There are 4 ways to turn a row about zero (a turn may also mirror it). The second row of each pair is the first, turned, with some noise. The first 36 pairs use one turn. New pairs use 3 turns, one after the other, and a turn may come again.
In the rows, 128 means zero.
Some pairs, each with its turns in order after it:
[153 178 139  91 120  90 172  80]
[ 59  79 139 146 159 121 133 170]
J336

[135  89 174 163 145  91 156 180]
[124 168  96  95 126 117  61 173]
J802

[132 148 135 135 177 150  92 101]
[100 166 162 160 142 126 153 116]
J177

[146 117 136 117 133 157  77 113]
[137 150 160 140  90 132 161 127]
J336

[135  94 107 178 142 177  93 143]
[138 119 133 186 160  78 153 153]
J177

[ 86 137 177  96 180 141 158 103]
[110 214 119 115  91 123 121 115]
J177

[123 155 138 178  86 114 162 144]
[164 157 115 156 136 132  70 110]
J517

[114  78 159 172 134 163 151  88]
[139 105 118 143 133 126 164  48]
J336

[168 147 110  88 136 160 108 161]
[104 139 155 115 189 117 143  98]
J802

[147 166  81 131 115 168 111 123]
[117 152  99 174  86 136 122 154]
J336

[176 108  80 149  87 162 134 120]
[ 73 110 175 103  95 116 131  97]
J802

[143  85 140 153  84 159 163 121]
[117 146 173 100  70 123 108 135]
J802

[166 143  95  97  78 169 179 136]
[143  83 151 134  67  93  77 116]
J517

[ 81 109 150 106 146 132  91 157]
[167 168 156 132 130 101  96 122]
J177

[ 98 165 122 125 132 158  99 134]
[145 105 120 170 129 135 161 113]
J517

[147  82 119 124 143 115 154 108]
[134 125  79 153 118 139 134 102]
J177

[170 112 103 171  93 141 123 177]
[154  65 116 124 165 102 158 154]
J177

[146 138 131 174  88 148  94 115]
[112 136 124 131  87 130 120  67]
J802

[139 151  85 152 158 178  92 125]
[ 86 130 153 164 183  98 143 139]
J177

[139  86 153 139 150 168  85  96]
[126 174 121 138  98  73 163 116]
J802

[ 98 174 130 133 148 115 129 126]
[144 108 144 156 140 116  90 146]
J336

[177 173 159 119 114 161 146 179]
[107  71  94 161 122 128  70 117]
J517

[123 177 164 177 140  80 130 124]
[148 150 109 147 207 139 101 124]
J517

[135 124 175 169 117 158 128 156]
[136 172 136 127 109 114  78 106]
J802

[109 144 127 147 100  77 141 121]
[141 113 131 117 111 181 114 160]
J177

[160 157 132 132 141 129 163  84]
[165  84 135 101 122 100 132 114]
J802

[140 165  76 111  90 148  86 164]
[179  78 102 157  87 123 141 161]
J517

[130 178 156 125 177 166 167 125]
[ 88  98 141 172 166  98 119  89]
J517

[ 88 179 155 146 102  96  84 148]
[149 141  79 162 134 185 106  91]
J802

[173  80 100 113 143  82 141 108]
[121 104 103  77 132 112 186 154]
J336

[126 119 166 108 137 105 166  86]
[109 134 176  97 160 137 110 105]
J517

[174 157 156 148 144 137 120 160]
[110 172 141 136 129  75 121 127]
J336

[ 89  81 103 107 137  87  88 105]
[142 161 154  92 123 152 185 166]
J517

[143 137 141 152 162  82  99 115]
[142  99 154 113 115  73 131 141]
J336

[136  98 119 166  95 170 123 109]
[117  88 119 167 107  90 142 152]
J177

[136 156 122 125  99 130 139 172]
[105 162 115 121 134 133  88 142]
J336

New pairs, each followed by its turns in order:
[161 118 145 111 127 153  95 142]
[ 96 128 149  90 147 147 142 135]
J177 J802 J802

[136 144 169 115 145 126 156 158]
[125 113 100 133 103 102  88 117]
J517 J802 J336

[130  89 105  89 107 107 106  78]
[163 134 150 182 178 133 106 119]
J517 J336 J336

[170 177 149 115 178 137  95 111]
[101 157 162 106  91 124 110 190]
J802 J802 J517

[ 98 120 129 101  97  87 137 111]
[179 157 123 111 110 155 125 124]
J802 J517 J517

[ 81 170 158  97 158 108 139 125]
[152 145 175 123 121 101 157 179]
J177 J336 J177

[ 98  98 125 114 177  93  93 173]
[100 165 157 102 133 100 159 187]
J177 J517 J517

[179 121 151 135 139 139 145  98]
[117 173 125 115 158 135 153 100]
J517 J336 J336

[ 77 127 148 101 138 125 117  85]
[ 98 135 119 130 121 188 101 114]
J177 J177 J517

[126 111 166 141 133 110  81 153]
[ 84 119 108 108 136 126 136  82]
J336 J802 J177

[118 156 145 121 145 133 138 132]
[124 112 112 146 149 117 140 119]
J802 J177 J336

[129  95 101  77 156 106 132 163]
[109 140 109  78 180 145 148 112]
J517 J177 J802

[108  78 108  93  90 117  81 115]
[160 111 149 206 146 124 114 114]
J517 J336 J802

[108 147 176 154 121 155 109  85]
[163  90 143 131 148 107 177 103]
J336 J517 J802

[152 152 176  97 179 157 130 116]
[157 159 135 170 126 189 140 102]
J336 J336 J177

[136 123 112 136 141 126 141 112]
[128 141 115 146 131 128 135 144]
J177 J177 J517

[166 117 179  81 111 116 168 119]
[ 85  92 170 114  90  92 111 109]
J517 J177 J336

[111 132 144 107 112 171  86 146]
[109 167 136 132 155  85 131 102]
J177 J517 J177

[124  78 175 168  95  84 102 149]
[140 187 120 142  71 145  78 105]
J802 J336 J336

[ 93  94  83  86 107 107 163 116]
[128 125  96 112  92 115 194  98]
J517 J517 J517

[120 125 177 118 101 149 119 122]
[147 112 106 102 137 108  89 121]
J336 J802 J517

[137 159 155  95 158 126  91 145]
[122 110 129 136 179 170 134 147]
J517 J177 J177

[110  87 102  91  94  87 147  86]
[109 127 138 182 176 170 146  87]
J517 J336 J517

[ 78  99 178 162  81  85  77 180]
[196 152 115 102  73 202 151 167]
J177 J517 J336

[150  97 128 177 105 122  94  86]
[152 129 134 179 107 116 184 150]
J517 J177 J802

[152 139 154 167 164 123 153 132]
[150 136 120 165 140  98 102  90]
J517 J177 J802

[136  84 137 140  89 146 121 166]
[153 152 112 132 127 129  99  70]
J336 J336 J336

[ 94 151 116 140  91 165  79 164]
[142 166 150  93  98 153 140  70]
J177 J336 J177

[108 163  97 136 113  81 143 141]
[153 100  66 112 133 125 133 136]
J177 J177 J802

[ 89 156 151  97  97  91 131 117]
[142 148 172 127 161 125  76 132]
J517 J177 J517

[114 125 160 169 149 115 140 101]
[130 118 123 113  71 105 128 118]
J177 J517 J336

[116 169 111 162 101  81 117 132]
[131  91  96 108 150 175  94 129]
J517 J336 J802

[162 161 131 174 156 166  85 104]
[132 159  97 166  97 150 126  64]
J802 J177 J336

[119 121 146 128 112 117 158  93]
[120 101 146 139 144 147 133 160]
J336 J177 J177

[175 125 134 158 100 164  86  90]
[176 117 125  79  98 133 124  78]
J517 J517 J177

[ 96 176 109 168  87 140  91 166]
[153  48 147  92 110 113 146 138]
J802 J517 J802

[159 179 165 163 167 161 113 140]
[124  95  58  99 138 160 156 153]
J802 J802 J336

